There are 3 nested groupings, the coarsest first. Each group lies inside one group of the grouping before and may be the whole of it. The rows also spread widely along 10 directions, which tell nothing about the answers.
Known rows, each followed by its group in each grouping:
[ 47   8  26  21  44  32  38  14  -9  12   6  14  -9  23 -15 -52  24  21
  27  19   4 -17]
j_125 j_992 reral
[ 14  49  17 -34  26  10  14  -7 -42 -35  -3  36  12  -7   2 -36  17  -2
   9  -4 -20 -12]
j_666 j_548 Tuf
[-21  12   0  -5 -26  38 -27 -11 -30 -17  28 -45   6  12  -7   1  -8  23
  15  38  19   9]
j_666 j_667 runin
[ 30   0  -9 -23  10  16  39  -6  -5  -7  21 -18 -15  30  10 -14  15   8
  55   2  33 -15]
j_666 j_135 Pidit
[ 40  -1 -21   6  15  -6  -4 -28   4  15 -29 -35  17 -16  -2  50  45 -10
  99  -4  43 -17]
j_666 j_736 dom
[-22  16 -15 -16 -26  15  11 -26   7  -4  23  -3   7  -3  31  -1  -5  16
  14  44  18 -16]
j_277 j_559 Rufov
[-18  -1 -55 -62 -11 -51 -13 -13   4 -15  38   3  -7  -8  50  55  -7  -7
  28 -40  23  26]
j_125 j_992 Sizu
[  8  12 -10 -12 -21  -2  -1  -8  11  38   8  -1  10 -22  14  -2 -28  11
  16  -1  -4  -3]
j_125 j_48 rut
[ 17  -5  -3   8  57 -13   9  -9  -7 -21  -3   8 -17  20  15  20  35 -38
   2  46  28   4]
j_277 j_314 Seka
[-12  24 -40 -57 -26 -17 -34 -19  12 -28  12  48  16 -32  32  16  -8  18
  40 -37 -17  11]
j_666 j_548 nek
[ 42   3 -27  12  37 -15 -10   9   4   5  -6  55  -1  -8  14  -4  32 -16
   9  11  -1   3]
j_277 j_925 meb
[  0  37 -14 -19 -12  11  17 -18  22   5  -9  67  15 -28  29 -37  -7   9
   2  28 -17 -32]
j_277 j_559 vul
[ -3  18  26   0  -8  -2 -22 -17 -17  41  -8 -31  25 -24  -8   0 -48 -17
 -38   5 -41  -1]
j_277 j_559 vule
[  8  33  -1 -53  32 -31  31 -34 -43 -24 -14 -19   9 -12  28  31  24 -46
  32  -4  31 -27]
j_666 j_667 Nebo
[-48  34 -16 -75 -15 -12  -9 -33  -2 -50  11 -13 -10   0  29  27 -23 -15
  22  -6  10   2]
j_666 j_736 dom
[  0   3 -20 -25  11 -21 -14  -8  22 -20   2  34  -6  -9  32  15  -7 -17
  11  19   6  -3]
j_666 j_548 nek
[ 10  33 -36 -11 -25  16   2 -15 -19  -4  -7  -3  -5  -8   6  -6   5 -19
  10  45  43  -9]
j_666 j_667 Nebo
[  3  17  26 -26   9  44  45 -14 -18 -15  42 -36 -10  39   0 -30  17  50
  68  -1  18  -6]
j_125 j_48 rut
[-24  29  12 -46  -6  12  16 -27 -19 -17  28 -17  10   1  21   4   7  28
  51  -7   7  -5]
j_125 j_48 rut
[-51  49  -4 -12 -30  30 -47 -26   1 -30 -12  27   9 -23  -2  -1   3  16
  14  44  -3   7]
j_125 j_992 reral
[-18   7  -9  -1   5   6 -38 -27  11 -23  -7 -16 -11  12  -1  31  14 -17
  23  34  16  21]
j_277 j_559 vul
[-17  13 -20 -21  -5  -6 -14   0  18  -8   7  15 -27   6  12  -4 -29 -15
 -21  24   9  15]
j_125 j_992 Sizu
[  9 -10  -4  -1  -1  17 -18   7  17  -3  24  11  -3   7   8 -12 -17  26
  15  20  -4   5]
j_666 j_548 nek
[-22  33   3 -32 -16  34 -11 -33  16 -19   3  27   6  -7  -3 -21  -6  39
  40 -13 -28  -1]
j_277 j_314 Seka
[-14   4 -13 -26 -22  -1 -10 -11 -15   7  40 -30   8  -1  17  23 -12  25
  24 -12  12  16]
j_125 j_992 reral
[ 38  14  14  22  31  -2 -21 -10  -5  32 -40 -18   2 -12 -29  11  13 -29
  31   1  -2   8]
j_125 j_48 rut
[ -6  31 -52 -36 -33  -8 -42 -21  20 -12  -9  18 -22  -3  -8   5 -21 -23
   7 -21  -6  39]
j_277 j_559 Rufov
[-36  -3  43 -40   7  12 -13 -16  16  -7  34 -16  10   4  11   3 -31  53
  40 -34 -37  -1]
j_125 j_992 reral
[ 29  -9 -18   0  13 -17 -12  -7  24  27  -5 -13 -11  -2   4  28   2 -12
  47  -8  20  12]
j_125 j_48 rut
[ -5   8  59  25  33  36 -16 -18 -42  -3  20 -12  58 -12  -1   2  38  52
  41  18 -35 -18]
j_277 j_559 vule

New rows. What belongs after each?
[ -8  13 -13 -41  20 -24 -25 -24  -1 -35 -11  17  11 -15  24  43  27 -16
  58 -15   4  -3]
j_666 j_135 Pidit
[ -2   5  27  -3  29   5  -3 -17  -3 -14  -5   4  20 -11  18  10  13   3
  28  37   0 -26]
j_666 j_548 nek
[ 16  15   2  -9  42 -20  13 -12  -1   0 -18  32   5 -12  25   3  21 -32
   1  25   0 -23]
j_277 j_925 meb
[-15  66 -27 -63  -5   6  14 -40 -30 -58 -10   8 -24  18   0 -10  27 -32
  23  -4  19  16]
j_277 j_559 vul
[ -3 -39  -9  -2 -10 -23   3 -29  52  54  12 -47   9 -16  37  56 -38  -1
  22  18  19 -18]
j_277 j_314 Seka
[ 20  25 -20 -22  26 -12  25   1 -23 -20   9  26 -17  10  17 -10  27 -20
   9  10  28   4]
j_125 j_992 reral
[  0  41 -36 -50 -35  -7  -2  -5 -30  -3  12   6  -3 -14  12 -21 -41 -20
 -30  -5   0   6]
j_666 j_667 runin
[ -5  47  -9 -33 -29  14 -10 -23 -63  -3  10 -62  -2   7 -27   7   3  -8
  15 -24  17  34]
j_125 j_992 reral
[ -3  -3  10  13   6  14  -4  -9  -9   7  21 -29   3  12   8   3  -5   2
  -7  47  10  -1]
j_277 j_559 Rufov
[-12  14   6 -45  -9  20   3  -6  34 -14  11  35  -8   4  15 -38 -38  29
  24 -10 -30 -18]
j_666 j_135 Pidit
[ 37  11 -12 -21  -4  31  38  10 -41  -1  45 -29 -14  33  -3 -42  -5  21
  17  -3  26   0]
j_666 j_667 Nebo
[-44 -15 -14 -37 -45   6 -12 -17  56  19  51  -5  -1  -4  46   6 -62  46
   8   7 -13  -8]
j_277 j_925 meb
[ 26 -28  -5  10 -12  13  20 -17  65  57   8 -12   6  -3  18  -3 -24  33
  52  11   7 -30]
j_277 j_559 vul
[  5  20  -4 -21  15  16  15 -14 -25 -32  26 -14 -15  34   2 -10  22   0
  19   9  15  14]
j_277 j_559 vule
[ -2  16 -15 -47   4 -26  40 -34 -24   4  14 -48  -3   5  35  32   7 -34
  16   4  40 -14]
j_277 j_925 meb
[ 11 -20  -1   1  23   3  -3  -9  25   7  20  -1   0  10  21  14  15  21
  46  10   8  -7]
j_277 j_925 meb
[ 24 -35 -35  17 -22  13  31  17   2  39  70 -28   2  15  37   5   0  48
  29  35  54  -5]
j_125 j_992 Sizu
[ 27  16   4  -5  31  -7  -7  20 -51  -7  15  16  18  -6   5 -11   1  -8
 -19  -1 -18   3]
j_666 j_736 dom
[ 56   8 -32 -22  21  -3  38  22  -6   0  26  63  -5   1  29 -45   5  12
  14  -9   6 -20]
j_666 j_667 Nebo
[ 11 -29 -17  23 -23  15 -37   1  41  42  22 -15   6  -6   0  19 -15  44
  49   4   9  13]
j_125 j_992 reral
[ 33 -20 -62   4 -58 -12 -13  14   8  70  52   0  22 -26  28   1 -47  29
 -15 -15  -4  15]
j_277 j_559 Rufov
[ 24 -28 -14   5   3  -8  17  19  23  34  31  -2   1  -1  35  -2 -41   6
 -10  35  14 -24]
j_666 j_736 dom
[ 29  10 -13 -35   0  -2  37  -4  34  26   0  -3 -38  20  -3 -30 -36  -6
  19 -28   8  -2]
j_125 j_992 reral
[ -4  23  -4  -4  18  -7 -30 -24   4 -15 -24  36  15 -21  10  16  21 -16
  17  20 -13   0]
j_277 j_559 vul
[ 27 -38 -11  12  14 -20  27 -14  15  44  26 -55  10   0  40  57  21   6
  71  24  61 -18]
j_125 j_48 rut
[ -5  31 -34 -56   1 -20 -17  -7 -20 -37   9  25 -13  -3  18   4 -14 -28
  -6 -17   1  16]
j_666 j_667 Nebo
[ 31  -1 -21 -18   6 -11   3  13 -25   7  26   4   5   1  18  -2  -3  -3
   8 -12   3   5]
j_666 j_135 Pidit
[ 24   2 -11   8  -5 -18 -12  -2 -36  47  15 -11  35 -34  13  18 -15  -7
 -27  -1 -15   7]
j_277 j_314 Seka
[ -5  16  -2 -18   5   3  -3  -3 -21 -14  18 -20 -25  29  -3 -12 -23 -29
 -43  26   2  25]
j_277 j_559 vul
[ 17 -19 -58  -6 -17  -9  13  -1  26  10  46   1 -18  17  41  14  -3   2
  13  29  45   9]
j_277 j_559 vule
[ 10  -4 -21 -30  33  -3 -14  16 -16 -65  52  45 -14  30  26  -3  29  22
  29  -8   4  29]
j_666 j_548 nek
[-24  -1  -9 -40   2 -11   2 -11   9 -26  25   8  -2   2  45  17 -12   0
  17  22  12 -14]
j_666 j_135 Pidit
[  2  -5  63   2  71  34  12   2  -2 -37   4 -20 -31  53 -16 -31   0  -5
   7  50   3 -17]
j_666 j_667 Nebo
[-39  29  35 -52  32   0 -31 -32 -25 -57  -6 -15   4   4   1  23   4 -10
  32 -12 -16   2]
j_666 j_667 Nebo
[ 28  44 -23 -42  22  -7  31 -12 -36 -32   0  18 -26  25   0 -28  22 -37
  -1 -13  12  15]
j_277 j_559 vul
[ 35 -14  15   7  69   3   4  -1 -27 -32   3 -34 -19  42  -9  18  48 -22
  48  21  39   4]
j_666 j_667 runin
[  2  20 -10  18  -6  31   2 -18  -8  -6   3  16  15  -5  11  -9  33  14
  23  64  21 -15]
j_277 j_559 vul
[ 14  26 -13 -10   2 -15  -9  -5 -15  21 -13  20  14 -30   4   1  -4 -13
  -3  -6  -8   1]
j_125 j_992 Sizu
[ -4  23 -42 -38  -4 -14  -9 -28   3 -31  12  22  -2  -3  26  24  26  -5
  42 -12  15  15]
j_277 j_559 vule
[-13  32 -25 -26 -42 -12 -42 -20   9  26 -13  10  12 -38   1   2 -54 -19
 -31 -12 -36  16]
j_277 j_559 Rufov
[  5   0   7 -24  35 -11  24  -6 -39 -18  35 -34  -6  23  18  22  27   0
  31  -5  29   7]
j_125 j_992 Sizu
[  2  17 -29 -25  -8   3   6   0 -16 -17  14 -20 -34  24   9  -7 -24 -38
 -27  44  41   9]
j_666 j_667 Nebo
[  7 -19  23   7  44  20 -26  13   8 -29  21  -7 -14  34 -10  -1   2  20
  31  13  -7  12]
j_666 j_736 dom
[-19  50   3 -62  20   2   4 -22 -38 -66  -2   7 -19  16   4 -14   7 -28
   7   1   5   3]
j_666 j_667 runin
[  8   3  12 -26  43   9   9  -8 -11 -45   9 -10 -20  37   2   3  30  -8
  51   5  19   0]
j_666 j_135 Pidit
[-25  45  14 -42  22   0  -9 -20 -37 -50 -13  -2 -13   6   2  -4  -7 -43
 -22  30   3  -1]
j_666 j_667 Nebo
[ -8  24 -54 -54 -52  -5  64 -22 -17  12  48 -28 -18   8  47  -7 -34 -12
 -25  27  51  -7]
j_277 j_314 Seka
[  4  41 -19  -4  -5  13  -9  -5 -31 -13  -2  23   2  -8  -1 -13  24  -5
   4  27  16  10]
j_125 j_992 reral
[ 11  12  -5 -21  -2   0  -7 -29 -17  16   1 -59  -3   9 -13  25   5 -12
  38 -25  12  15]
j_277 j_925 meb
[ -3  53 -32 -46 -25   3 -15 -21  -8 -17 -25  15 -15 -13  -6 -16 -25 -34
  -4   1   5   4]
j_666 j_667 Nebo
[  8 -25 -16  -8  -5 -10  -3  -3  49  28  28  18   3  -4  34   5 -30  22
  15   4 -10  -7]
j_277 j_559 vul
[ 37  -9  15   2  29 -18 -27  -5   7  36 -23  -7  33 -32  -4  26  -9   0
  43 -38 -31 -13]
j_666 j_736 dom
